The rows of a group lie close to one hidden flat surface of 13 dimensions, which passes through zero. Surfaces can cross.
In the rows, 128 means zero.
Known rows, each followed by its group:
[143 136 125 139 138 153 118 130 143  73 147 116 105 121  50 105 116 123] : Peg
[112 137 172  97 149  81 114 151  94 159 174 142 139  92 137 182 156 109] : Peg
[ 95 133 119 164 140 120 157 131 119  75  63  93  85 140 130 155 131 150] : Peg
[113  93 138 162 117 136  81  94 165 165 121 177 141  95 156 107 131 181] : tesap
[ 90 155 135 195 155 126 175 114 151 138 152 143 161 145 104  96 190 169] : tesap
[134 112 135 104 124 101 153 157  73 103 140  91 157  89  80 197  81 123] : tesap
[169 154 125 136 116 127 118 133 133 109 151 203 145 136 176 102 149 109] : tesap
[195 123 126 100 101 145  80  83 120 170 146 149 128 185 136  90 115 144] : Peg
[141 169 154 133 142  94 142 111 165 150 151 192 156 120 145 166 125  67] : Peg
[152 190 113 160 132 113 101 129 144 168 135 127 141 113  94 123  97  86] : Peg
[ 78 119 117 192 142 100 166 110 111 118 177 101  99  91  52 102 169 121] : tesap
[142 160 118  68 164 108  89 133 112 112 145 169 153  92  70 119  93 111] : Fiba
[164 152  89 146 148 140 112 111 116 170 117 120 152 151 127 104 120 153] : nolo
[138 166 104  92 114 153 157  62  97 112 135 139 155 215 102 158  95  95] : nolo
[127 106 140 166 106 113 144 114 140  85 178 167  66 140  73 118 184 144] : nolo
[ 79 147 163 113  97 129 148 110 147 100  96 103 137 172 144 167 104 100] : nolo
[126 138 202 109 137 112 143 135 167  98 147 145 106 129 157 183 134  95] : Peg
[159 101 188 110 117 140 148 114 116  92 184 163  76 115 127 118 144 106] : Fiba
[ 64 151 131  71 104 128 131 100 127 125 193 157 151 185 142 127 142  99] : Fiba
[125 168 107  96 136 119  53 142 130 164 104 128 136 150 106 148 139 129] : Peg
[176 162  99 117 126 115  56 136 166 182 126 118 106 166 117 113 132  99] : nolo
[163  97 133 109 155 147 114 135  62 118  91 123 111 148 132 115 203 145] : Peg
[ 69 102 139 112  66 122 140 151 118 141 103 107 113 149 195 107 177  83] : Fiba
[118 158 146  66 133  63 147 135 112 147 122 154  99 147 124  89 149  89] : nolo
[112 158 167  94 116 115 104 137 119 129 164 162 110 111 120 100 134  77] : Fiba
[105 143 100 142 113  67  78 138 119 142 126  95 126 118  95 121 120 145] : Fiba
[ 87 103 129 104 109 135  98 108  72  63  95 157 115  73 153 105 135  42] : tesap
[146  65 117 178 104 118 177 145 148 122 130 103  65 105 123 114 132 176] : Fiba
[194 163  85  91 122 107 112 115 110 147 156 117  68 202 128 141  99 113] : tesap
[ 83  90 122 108  92 140 130 226 180 120 104 124 105  89 111 145 160  95] : tesap
[157 114 134 118 137 130 208 108 125 132  93 153 130 137 164 145 124  59] : Fiba
[154 115 121 116 118 131  74 149 157  89 153 155  65 132  86 123 157 113] : nolo
[ 91 145 189 127 121 110 153 137 174 120 180 105 162 134 100 173 109 160] : tesap
[161 192 134 144 150 132 110  90 156 153 106 133 128 182 155  98  95 160] : Fiba
[ 84 136  65  95  99 145  80 173 140 108 133 136 122 154  90  82 159 134] : nolo
[ 97 135 141 188  91 102 128 129 131 195 144 143 112  91 116 155 123 155] : Fiba
[142  72  67 123 131 148 222 172 148  95 143 137  96 119 104 116 162  93] : Fiba
[137 127 158 132 107 167  96 167 168 127  74 135  90 105 196  93 130 108] : tesap
[160 122  87 144 166 132 163 131 164 115 108 169 133 146 163 157 134 133] : Peg
[111 107  66 151 128 135 127 176 169 163 130 110 149  95  98  90 159 111] : tesap
[103 146  94  96 139 117 103 153 129 170  96 161 167  93  95 145  95 125] : Fiba
[126 138 164 122 121 167 134 103  70 142  93 161 157  88  90 136 103 123] : nolo
[210 112 131 184 156 154 120  89 166 148 150 110 180 128 137 126 106 164] : Peg
[ 62 135 163 129  79 144  85 187 156 134  82 113 106  84 163 104 131 121] : tesap
[ 92 115 201  86 116 114 152 119 129  94 121 146  79 128 111 143 135 129] : nolo
[116 153 162 123 139 175  91 143 150 139 105 132 152 110 116 149 128 117] : Fiba
[145 157  64 143  98 118 133  97 143 124 159 115 101 162  97  94  69 116] : Peg
[ 73 151 185 137 165  85 124  74 141 141 166 114 103 140 117 192 127 169] : nolo
[105 116 119 139 151 170 115  98 144 141 159 110 128 152 114 147 132 199] : nolo
[168 123 148 153 114 136 143 142  93  92 182 149 131 105 148  87 116 196] : tesap
[124 114  91 140 129 171 109 175 178 183 155 108 193  69 115  88  83 160] : Peg
[126 149  57 155 132 127 124 147 102 144 174 132 171  85 163 160  94 107] : nolo
[101 128 151 140 142 173 149 105 122 144 178 163  72 103 132 197 140 120] : nolo
[111  97 143 102 154 145 188 143 128 152 105 149 183 113 122 157 140 155] : tesap
[143 129  98  63 121  89 153  97  74 142 121 164 147 168 191 101  96 121] : Fiba
[185 139 161  84 154 134 110 142 152 163 139 124 149 151 186 152 137  87] : Peg

New rows. What belongs after each?
[100 155 101 133 165 115 177 138 126 130  95 160 161  97 117  99 125 119] : Fiba
[125 128 121 117 127 132 126 121  75 114 141 165  80 136 123  97 118 220] : nolo
[142 103  81  98 140 153 109 175  84 124  92  83  81 151 147 115 156 168] : Peg
[174 111 128  81 102 126  61 150 119 119 183  63  84 143 133 103 108 111] : Fiba
[142  88 122  90 161 146 155 140 137 128 112 187 192 107 174 156 135 140] : Peg
[ 97  93 143 160 104 112 135 146 137 159 150 129 128  90 105  86 157 174] : nolo
[140 114  96 115 147 130 155 148 167  84 149 143 167 144 103 142 168  62] : tesap
[188  78 140 123 133 146 172 131 107 137 133 137 106 132 204 109 155 142] : Peg
[131 139 140 151 165 210 142 147 115 120  96 113 181 111 166 131 145 141] : Fiba
[156  93 118 142 131 138 127 188 136  84  79 120 131  84 170  93 142 136] : nolo
[167 148 185 107 117 116 126 113 151 136 122  98  93 136 154  87  84  89] : Fiba
[ 94 130 192  66 166  80 117  86 156 144 184 114  73 158 125 181 110 153] : nolo
[115 154  95 142 106 103 152 123 115  64 137 124 138 153 174 175  88 104] : nolo
[ 77 176 107  95 118 112 104 158 136 112 101 170  88 160  96 120 175  73] : Peg
[176 128 137 108 161 149 122  93 122 118 105  99 155 177 142 153  90 156] : tesap
[144 127 106 163 114  83 155 103 104 147 155 187  79 135 127 135 157 126] : Fiba
[139 116 113 161 118 122 125 113 160 138 188 114 108 136 146 174 118 143] : nolo
[152 104 109 107 152 163 159 144  83 125 172 118 161  84 143 118  95 180] : Fiba
[189  83 111 103 120 112 150 136 112 118  72 175  77 125 134 140 145  80] : Fiba
[135 114  97 146 161 138 129 108 121 180 199 130 138 102 125 146 125 158] : nolo
[138 164 104  56 125 117  85 142 146 137 171 109 128 189 116 131 140  66] : Peg
[103 101 129 145  92 160 122 107 175 148 143 112 192 139 132  86 110 154] : Peg
[162 152 124 125 166 142  64 151 188 171 106 122 171 149 157 175 138 148] : Peg
[147 113 213 134 118 119 156  88 113  91  88 161  79 150 175 153 141 137] : Peg
[135 125 129 130 172  84 133  84 154  55 162  88 173 128  30 189  98  83] : Fiba
[132 105 118 113 120 138 120 114 113  94 125 171 101 166 136 140 182 124] : Fiba
[115 118 163 108 136 130 153 123 103 133  68 104 172  94 188  92  73 169] : Fiba
[118 119 122  83 124 119 138 111 103 138 207 143 112 122 138 165  79 143] : nolo
[110 137 126  93 128 115  88 109 107 170  90 162 189 136 137 156 123 133] : Peg
[153 184 154 160 122  85 101  63 131 150 130 135 120 177 128 159 122 100] : Peg
[ 92 134  88 175 112 137 109 154 127 101 157 140 111  99 141 152 126 160] : nolo
[107 164  93 181 127  82 107 133 121 188 182 127 140  78 147 164 109 123] : nolo
[123 151 113 116 101 113 120 149  91  32 118 179 131 103 109 144 116  61] : nolo
[167 131 152 121  84 124 119 143 129 169  43 114 170 128 123  81 110  94] : nolo
[ 83  90 149 171 112 119 133 119 104 127 122 153  81  73 106 124 155 162] : tesap
[102 139 148 155  80 106 125 121 208 149  80 129  63 177 119 136 155  81] : Fiba
[133 126 109 133 162 144 163 132 118 119  98 125 182 111 122 158 123 104] : Fiba
[148 159  74 175 122 114 139 124 168 157 147 124  81 188 124 109 148 123] : Fiba
[153  98 116 102 131 113 151 155 158 102 105 137  98  99  74 133 121  71] : Fiba
[137 124 128 130 132 166 153 129 159 106 131 106 128 166 134 151 157  74] : Fiba
[172 122  97 175 104 100  87 134 104 165 125 123  80 127 141 134 140 156] : Fiba
[149 110 147 140 161 156 117  80 197 152 115 160 164 135 173 101 138 117] : tesap
[173 102 138 103  99 112 156 125 103 128 165 166 124 102 105 120 118  71] : nolo
[109 140 113 136 140 138  97 112 199 191 134 100 160 161 137 103 121 164] : tesap
[110 150  90 196 118 101 110 114 116 143 170  93 110 118  65 108 130 152] : Peg
[108 139  90 134 123  96  89 129 135 138 120  74 161 144 112 153 116 130] : Fiba
[130 154 158 121 130 136  49 144  96 112 155 160  98 103 115  84 163 150] : Fiba
[138 134  94 105 115 136 120 138 136  89 122 166  51 178 139 104 182  69] : tesap
[148 159 146 165 169 173 146 108 168 110 184 158 128 131  70 162 145 120] : Fiba
[160  99 147 110 110 133 130 170 164  78 171 151 158  98 136 144 117 109] : tesap
